The rows of a group lie close to one hidden flat surface of 13 dimensions, which passes through zero. Surfaces can cross.
Some rows, each with its group after it:
[ -5  -1  13  -5 -25 -16  -5 -22   3  13  20 -15 -14 -27  -5   8  -6   4
   9] => K_117
[  8 -12  -2  -1  10  14  10   5 -12   1  -9   6 -13  10  12   6 -22 -33
   5] => K_937
[ 20 -16  23 -15  12 -19  11  -9  14 -19  -3 -18 -10 -15  -7   1   0   4
   2] => K_937
[ 18 -19  16 -15   1  24  -5  -1  10   8  -2 -23 -13   3  29  -8  -7   7
  15] => K_370
[ -6  11 -20  -1   0   7  13  12  -6  14  -6   3   6  26 -15  -3   8  18
   4] => K_994
[-11   1  -8   2   0  20 -22  -6  12  19   5  18 -16   2   5 -22 -19   5
  -8] => K_370
[ -2  -4  18  12 -17 -12 -14  -7 -10 -21   6  -2 -16 -10   9  12  -7  15
   4] => K_725
[ 22  16   0  -2   5 -10   8   3 -11  -1   3 -13  -2   9  -5  -7   3 -15
  18] => K_937
[ 16 -11  11  -8  19  -4 -20  -6 -12  -9  -2 -10   8 -10   9  -1   6 -25
  10] => K_370
[  7  -2  11   0 -18  26  11 -11  12  10   1  -1  -1  -6  21  12   4 -17
  -6] => K_994
[  0   0  -3 -17  -8   2 -12   1  -5  17 -20 -14  -8   3 -14  -7  19  -4
  -8] => K_937
[ 38   8  12  18  -9   7   5  -8 -26  -8   2   0   3 -18   2 -19   1  22
   0] => K_432
[  2  19 -12  12  -3   5   4  13  10  -5 -22  14   8  11  -3  -9  12 -18
 -24] => K_432
[ 24 -11  10   1  24   1  13 -10  23  -4  -2   5   4 -12   6  17 -31   2
 -19] => K_725
[ 27  13 -15   3  13   4   6   0  -6 -10   1   6  13   9 -10  12  -2  29
   0] => K_432
[ 13   2  -7   4   7  -9   5  13  14  18   0  -9   9   6   3  -4 -31  20
  -7] => K_937
[ -8  10  -8   5  26 -21  -4  25  26 -20   0  -7   6  11   2  -8   4  -3
   2] => K_994
[ 15   9   7  -5  -4 -18   4 -10  10   6   0   0  22   5  -6  -6 -22  -9
   6] => K_117
[-16  -1  -1  -2  -9 -14 -20  -2   5  14   6  -9  22  -4   3 -14  -1   3
   2] => K_725
[-19 -25   9  -8   0  13 -10  -5  -4  23   8 -10 -13  -9  10   3  -1 -11
   8] => K_937
[ 16  -5   7   0   0   6 -11 -15 -14  -6   6  -2   2 -26  16  10   7 -28
   0] => K_117
[ -4  -4 -22   1   3  18  25  19  -1  25  -2  -4   4  22  -3   4  -7  29
  -1] => K_370
[  7   9  -9  16 -14  -3   3  13 -14  20   8 -22  12 -16  13  -9  -1   6
  -3] => K_937
[-24 -22  -4 -12   7  -8 -18  13   6   5   0 -12  17   3  17 -11  -6 -12
  11] => K_117
[-18 -18  -6 -18 -20 -26   2   7   8   5   2 -20  -5 -14  -6  -8  -5   8
   5] => K_432
[ -3  -9   9 -13  15   7  -4  -1  -2  -1 -11  -3   7  19  -3  18  12  -9
   5] => K_937
[ -2 -28  17 -15   3  24   0   0   6  12 -14 -15 -28  -7   4 -16  16   8
  -4] => K_117
[  0  -3  15   2 -14   4   1  15   9  18  -5 -28  -2  12  26 -13 -10 -12
  11] => K_725
[ 36  26 -11  15  14 -15  -2  -1  20 -31  10   9  -6 -17   4   2 -16   4
 -16] => K_432
[ -1   2  13  -1  -1   0  24   6  16   3   4 -21  -3   4   8  -6  15 -19
  13] => K_117
[  5  -1  16 -10  -9  14  18  -7   2  18  -4 -14   2   4   4   3  14 -36
   8] => K_117
[ -3   2  13   8  -9  -4  17  -3  -7 -21  -1  15   5  19 -11  -2  -3  19
  10] => K_432
[ 32  25  -7   1   4 -11   2  -7  10 -23   0   9  -7 -11  -9   2   4 -10
 -10] => K_370
[-17   3   2  11  -5  -8 -15   2 -22 -15   1  11 -14 -18 -12 -30  29 -19
  -2] => K_994
[ 18   3  -3   3 -14  18  -6   2  24  10   7 -12  -7  -9  36   6 -20   6
  -7] => K_370
[  9  17   1  -7   1  -7  -5  -4   2  -2   0 -21   4  -3 -19  -6  52  13
   2] => K_937
[-18   1   5  -3  -8  -9  19  13  27  15   6 -17   3  14  -2 -21  -6  -1
  12] => K_117
[-15   4 -24  -5  14   3  -9  25  11  -6   8 -13 -10  -2   8  -4  28 -10
   2] => K_725
[  8  34  -5  10   7   1  -5  -6   4  -5  10  16   3  13  -5 -13   7 -12
  13] => K_937
[ -4   2  -2  -7 -15   6 -18  -6 -13  14 -22   1   0   5 -13  -5  19   3
 -13] => K_937
[  1  13  -3  -6  -7 -14 -11  -2   7   4   2 -13  23   0   6  15  -1  -6
   2] => K_994
[  7 -13  20   2  16   2  15 -12   2   4  -4   9  25  15  -3  13 -28   2
   1] => K_370
[-13  -1 -34  -3  12   5   4  17   7 -23   7  12 -25  -9   3   7   6  -8
  -5] => K_432
[  3  -6 -19   9  -5   3   6  10 -12  11   9   8  14 -17   6 -41 -15   1
  -1] => K_117
[ -1   6   0  -6   7 -21   9   3  23 -24   6  -9 -25 -15 -10  -1  10  -7
  -1] => K_725
[ 14   9  -3 -10  10   5 -12   4  22  -5   3 -18  21   4  21   2  18  -8
   5] => K_994
[  3  -8  13   3   1  -5  12   1   3 -14   6   5 -20   6   6 -16 -23  -1
  20] => K_432
[-29 -15   2   8  14  11  13  14 -18   6  -6   8 -10  11   0   5   5 -22
   1] => K_994
[-10  17  -9  14   7   3 -22  19  17 -13   3  -2  -5   1  22 -13  18 -16
  -5] => K_725
[  9  20  20   5 -13  -2  22 -11   3   5   9 -11   0  -1 -14 -21  32  -4
  15] => K_937
[ 22   9  -3  13  11  14   9  -8 -14  -8   1  15  17  -6   7  19   5  -8
 -13] => K_370
[-23  18   0  10 -12  18  21  11  18   8   7  12 -26  27  -6 -25   9  10
  18] => K_725
[ -8  16   3   6 -23   8   8  -7 -16  12  17  -3  15  -4  -1 -13  26   0
  18] => K_370
[ -4   0  12  21  -8   8  -7 -11   1  -9   8  32  -3 -12   1 -34 -12  12
  -8] => K_117
[  6   9  15   1 -13 -14  -2  -1 -24 -20 -20  -1  12   3 -10  -6  38 -13
  -1] => K_432
[-26   9  -2   7 -10   1 -15 -19 -18   6  16  27   0   4 -10  16  -4  -8
  12] => K_994
[  0  19  -8   4 -27  -5 -20  -2 -18   3  13  -3   1 -14   1 -28  22   7
  13] => K_725
[ -5 -21  -1 -14  -1  14  -7 -20 -16  -8  -2  25  13  -3  -9   8   4  13
   1] => K_432
[-12  -3  -9   3 -11  14  43  13  -1  -1  14  -1 -10   0  -1  -5  21   2
  13] => K_937
[ 23  30  25  15   8 -24  -9 -15  12  -2  -2  -8   8   0  -8   7  -2   0
  -5] => K_432
[ -9  -8  -7   2   8   7   2  12  24  20   2 -10 -24  -2  14  14 -24   4
 -14] => K_117
[-21 -11  -3 -14   7  -8  -2  17   5 -20  -9  -8 -15  12  -4   5  17   0
   8] => K_994
[-19  -2  16   1   6 -25  17 -11  12 -13  -5  23   7   2 -34 -16  -1 -11
  -7] => K_725
[  3  26  12  32   4   6  21  16  21  13  14  -9 -16  12  20  -6  -9 -13
   2] => K_432
[  4   6  10  11  -3 -10 -14  -2   0 -15 -13  14   8   8  -6  -2  -6  29
 -11] => K_370
[-21  -7   3 -10   6   1   0  -1   2  23   4   2   6  10 -10 -14  -1 -15
   9] => K_370
[ -7  16 -11   0 -27 -17 -12  13  -8   1 -12 -12  -4  16  -2   2   3   3
   4] => K_725
[ 10 -16  -2 -16   2  -4 -17   3 -11  18  -4 -16   7   3  11  -5 -29   2
  14] => K_725
[ 24  -5   8   6   0 -10  -6  -7  -7  -7  -1  -2  -1 -23   1 -13 -10   3
 -12] => K_994
[ -2  19  -3  22   2 -12  25   7  -2 -15  -3  11   5  13  -8  31  -5  -3
 -10] => K_994
[ 10   6  -5   7  -3   7   2 -10  -6   8  27  -2 -11 -30   3 -22   4  10
  10] => K_994
[-15   5   4   9   5 -12   2  -5 -13  -2  12   4  -1  -6  -8  -3   0 -15
  10] => K_994
[  1 -10 -14  -8  12   9   5  10 -24 -18  10  -6 -24   0   2   7  16   0
  19] => K_370
[ -6   1  10  22  25  -1  25   5   2  -2  17   7   6   8  -3  -6 -13  10
  12] => K_994
[-11  -7 -15 -19  12  -1  -7  -2  15   3  11  -5 -19 -10  -1   4   2 -14
   3] => K_725
[  6   5   1  18  -4 -15 -18  13 -27  -7 -28  -8  16  -3   4  16  13  -4
 -25] => K_937
[  9   5   3   4 -10  -7  26   6  -4  16  19 -27  15 -15  12  -3   4 -21
  18] => K_370
[ -2  13  21  12  10  -8 -13 -12 -10  16   8  -9   4  11  -9  20   3  20
   9] => K_432
[ 27   2   2 -31  18  10 -14 -24   1   9   3  -9   7  -7  -6  -5  18 -30
  11] => K_370
[-13 -16  -7   8   0 -11   5  13 -30 -13  -5   3  20  -2   1  11   4  -9
   0] => K_117
[-18  -3  -4  12  -9  11   8   1  14 -21   9  19   9  -8  24  15   4 -23
  -6] => K_432
[  9  -3  -8  -3  15   8  12   8   2  -7  -9   1 -31   3  -6   2   2   1
  -5] => K_117
[ 14 -12  -2   2  -6   4  12  15 -13  24  -8 -15   5   8   5 -24 -22  15
   5] => K_725
[-18 -16  28   6 -19   3  -1 -20 -13   1 -15  21 -16 -12 -12  11  -1  -2
 -18] => K_117

New rows. What belongs after each?
[ 10   9 -29   9   9   1  -7  16   7   8   8  -5  19  -5  17 -17 -15   9
  -3] => K_117
[-26  -2  24  22  21   1  11   5  16 -13   8   6  -4   8  -2   6  15   7
  -1] => K_937
[-17  -8  18   9  -4   3   3  -8   4   0  -9  13 -21   8  -5  31  -8  -1
 -12] => K_117
[-10  10   0  -2   2   2 -15   2  10   4   0 -10  11  18   7  32  15  10
   1] => K_117
[-15  20 -36  -3 -37 -18   2  21  -2  10 -11  -2  15  12 -12  -8   6   8
  -7] => K_937
[ -9   1 -27 -16  13 -24 -28   4   5  -8   5  -5   7 -15  -8   7   5  11
  -7] => K_725
[-15  -5  -9   0 -12  17  16  14  15   6   7 -12  -4   2  12   5  17  12
   2] => K_994
[  9 -12 -12 -12  10 -15  -8  16   4 -10  -1 -22 -11 -12   0 -11   4  13
   2] => K_994
[  1  -8  15   6   7  -5  13  15   3 -19 -14  -5 -19  22   9   9 -13  -2
   8] => K_725
[-15  19   1  -1 -25   0   0 -17 -10   4   4  16 -21  -4 -21   8  20 -15
   1] => K_117
[  1 -13  12   8 -11 -11  -2  13   9   4  -1 -24  -9  -9  24   8 -24  13
  -7] => K_725
[ 10  31  -7  30   9 -10  21  14  -5 -22  13   7   2   5  -8  -7  14  12
   6] => K_937
[ -7 -10  20   0  -2 -10  14   8   8   1 -16 -24   2   8   4  34   8  -4
 -10] => K_117
[  7  23  -8   2 -13  13  -1  -9  10   7  11  15  -7  -5   5 -22  -6 -26
   1] => K_937
[ 26   2  13  -1   7   0  11  -3   8   1   7 -16  19  -3  13 -13  -7  -5
  10] => K_117
[ -6   5   0  13  -5  -4  -9  -8 -13   2  -1  21   4  -2  -8   0 -14   2
  -8] => K_994
[ 10  12  12   1  16 -10 -13 -14   4  16  -1  -3  22  17 -17  20 -10  21
   0] => K_432
[  9 -10  23   0 -26  25   9 -25  -8  26  16  -4  -2 -16  12  -7  -7   0
  10] => K_725
[ 22  14  -2  10 -10  -9   6   6 -17  -5 -35   5  17  13 -13  10   3  -2
 -27] => K_994
[-16   6  16  11 -19 -15   7   4  16 -13  -6   7 -10  10  -9  -9  -5  13
  -3] => K_370
[-14 -29   0  -1  20 -21   4  16  -1 -15  -9  -6   1  -8  -1  19  -7   5
 -13] => K_725
[ -4 -20 -20 -33 -13  11 -23 -11 -11   3 -12  13 -10  -3  -1   4 -10  -8
  -4] => K_937
[ -9  -3  -3  23   9  22   3  14 -17   9  -1   8   2  -2  18 -11   4 -21
  -7] => K_370
[ 21   3  11 -25   0 -10 -21 -24   5   1   4 -15   7  -7  -3  11  -6  -9
  14] => K_117
[ 10  -6   6 -25  24   3  13 -18  24  13   2   5   7   8 -10  -5 -14 -24
   5] => K_725
[-16  -7   5  15  11  18   5  10  12 -16  19   1 -20  -3  19   9   8  24
   6] => K_725
[ -4  -4   6  -1  -7 -14   1  -5  17 -36  -2   9  -1 -19   8  11   8 -24
 -11] => K_937
[  6 -11  -3  -7   5 -17  -1  11 -31 -20 -17  -6 -13   0  -9  -3   0 -15
   5] => K_725
[-16  10   6  23   2  -4  -3  -5   9  12  -3  30  11   4  -8 -23 -20 -12
 -19] => K_370
[ 23  17 -14   0  13   8  12 -11 -12   1  27   5 -16 -17  -1   3  -4 -19
  14] => K_994
[ 12   2   6  -8  10  -6  -7  -2  14   0  -5  -5  32  21   3  -7 -11   6
   7] => K_117
[ 10  10  14  13   0 -15  -4  14   8 -22 -11 -10  -8  14  12  -1 -11   0
   3] => K_725
[  3   1   2   4  -8 -13 -13   2  10  -7  -7  -5  14  -5   7   9  -2   8
 -14] => K_994
[-14 -17   9 -15  -3 -23   1 -10  -1   1  -6   1   7 -12 -16   7  -4 -19
  -5] => K_725
[-23 -11  -4  -4  10   3  -2   8  29   2  11  -4 -24  -6   8  11 -12   3
  -3] => K_725
[-31   2  16  -2 -20  -1 -15 -12  -8  -8  -3   5  -2   1  -6  10  37 -15
   4] => K_117
[  0  10 -10  13  22  -4 -13   2  12  15  12   8  17   5   7  -4 -32  -1
  -6] => K_994
[  8 -12   6  -6   6   2  24  -4  18  20 -10  -3  -2 -16 -11  -4  -9 -18
 -23] => K_370
[  7  -8  28  -4  30   4   5 -17 -12   3 -16   1  -5  13 -21  17  16 -14
  -1] => K_432
[  1  -1 -24 -10   2  -3  19  22  -3 -18   9 -12  -7   8  12   7   5  -1
  24] => K_432
[-21   5   3  14   8   7   7   4  -1  22   6  -6  -2  -6  -8  28  24   6
 -16] => K_432
[-12 -12  -5 -15  11  19   5  -5   6   8  16   7  -8   9   9   3 -11 -18
  22] => K_937
[ -8  -6  -8   2  18  12  23  17 -13   4  -9  13   4  22 -17 -21  10   1
   4] => K_725
[ -9   2  -3   2  10 -13 -15  11   9  14 -15   0   6  25  -5   4 -31   7
  -8] => K_937
[ -2  15  -7 -15 -14 -13 -18   4  23 -12  -4  -8 -24  11  -6 -13   5  16
   9] => K_370
[ -2  23  11 -13  -3 -26 -10 -18  23 -22   8   2   5   4 -15   2  19 -12
  13] => K_725
[  2 -23  11 -19  24   1   4   2   9  -7 -10 -16 -14   1  -7  11  14   4
   0] => K_937
[ 18   4  -3  13  17  -2 -14  -7  -2  -1   7  15  15  -1   1   0 -28  27
  -5] => K_994
[  8  -6 -15 -12  13  30   3  -8  -8 -17  -6  35 -21  10  -2   4  -8 -19
   4] => K_937
[ 25   0  13   8 -12 -10  31  -1   0  -5  -9   1  24  12   2   5 -29   0
   1] => K_937
[-20  -1 -10  -4   1  -7 -11   8   2  -4   4   3  15   3   7 -22   5 -27
  11] => K_117
[ 11  10 -13  -4  -6  -8 -22 -16 -27   8   2   8   2 -10 -14   3 -15  -5
   1] => K_994
[ -2  -9   0 -19 -13  -5   3 -13 -12  20  -5  -4   3   1 -18   1  -5   3
   3] => K_117
[ 10  11  -2 -10  14 -12  -1 -15   3 -25  17   7  -2  -1 -20   4   6  32
  19] => K_725
[-35 -16   2  -1  -9 -13   0  -3 -33   2  11   2  15   2 -22  17  12  25
  14] => K_370
[-16 -13   3  -7 -21   6   4  -7   2  31  16 -14 -15 -16  -1  -8  -5  11
   7] => K_117
[  8 -14  11  -2  18 -15  10  12  -7 -11  -9 -10  16  13  -3  -2  -9  11
   8] => K_725
[  9  18 -13   5  14  -6  20  14   8 -19   7  -1   1  12 -11   0  12  27
   9] => K_994
[ 11  11  23   4  -2  26  -5 -26  10  21   8   3   2  -9   4 -19  18 -12
  -1] => K_937
[ -4  16  -9  18   3  -5  -4  -6 -10   7  15  21  -6  -5 -14 -15 -14   6
   0] => K_994
[-13  -9  15 -12   1   2   4  -1 -14  15 -14  -3  -3  28 -14   5  -2  -4
  18] => K_937
[  2  -1   0  23  16  -2   4  14  -8 -13  -7  17   8  14  -2 -19 -14  29
  -9] => K_725
[  3 -31   6 -11   8  -5  -5   3 -25  12 -10 -13  22   3   5   0 -21   0
   5] => K_725
[-32   3   1 -10 -17 -18 -10 -13  27   7  19   4  -6 -10 -10   0  -1  -5
   7] => K_432
[ -8  21   7  23 -18   6   0  -6   9  20   1  14  19   1   1  -9  -1 -18
 -14] => K_994
[ 15   7  -5 -29 -10 -13  -1  -5   3   7   5 -20 -11  14 -12  -4 -12   5
  28] => K_725
[ 21  29   4  11  -7  -1  12  -5   4   7   2   2  16  16  -3 -12  -7 -13
   7] => K_937
[-10  21  21  15 -24  -8   4 -15  11  15   0   4  26   1  -9  -5  15   0
 -12] => K_432
[  7  -5  10 -14   4 -24 -13 -12  -8 -11  -4   6   4   2 -18 -12 -18  -9
  11] => K_725
[  8  -6   3 -17  -7 -15  17  -8 -10   2 -12   1  -4  16 -27   7 -17   5
  11] => K_725
[ -1  -6  -9  -6  23  20  13   8   1  -4  -5   4 -32  20  -8  12   4  13
   3] => K_117
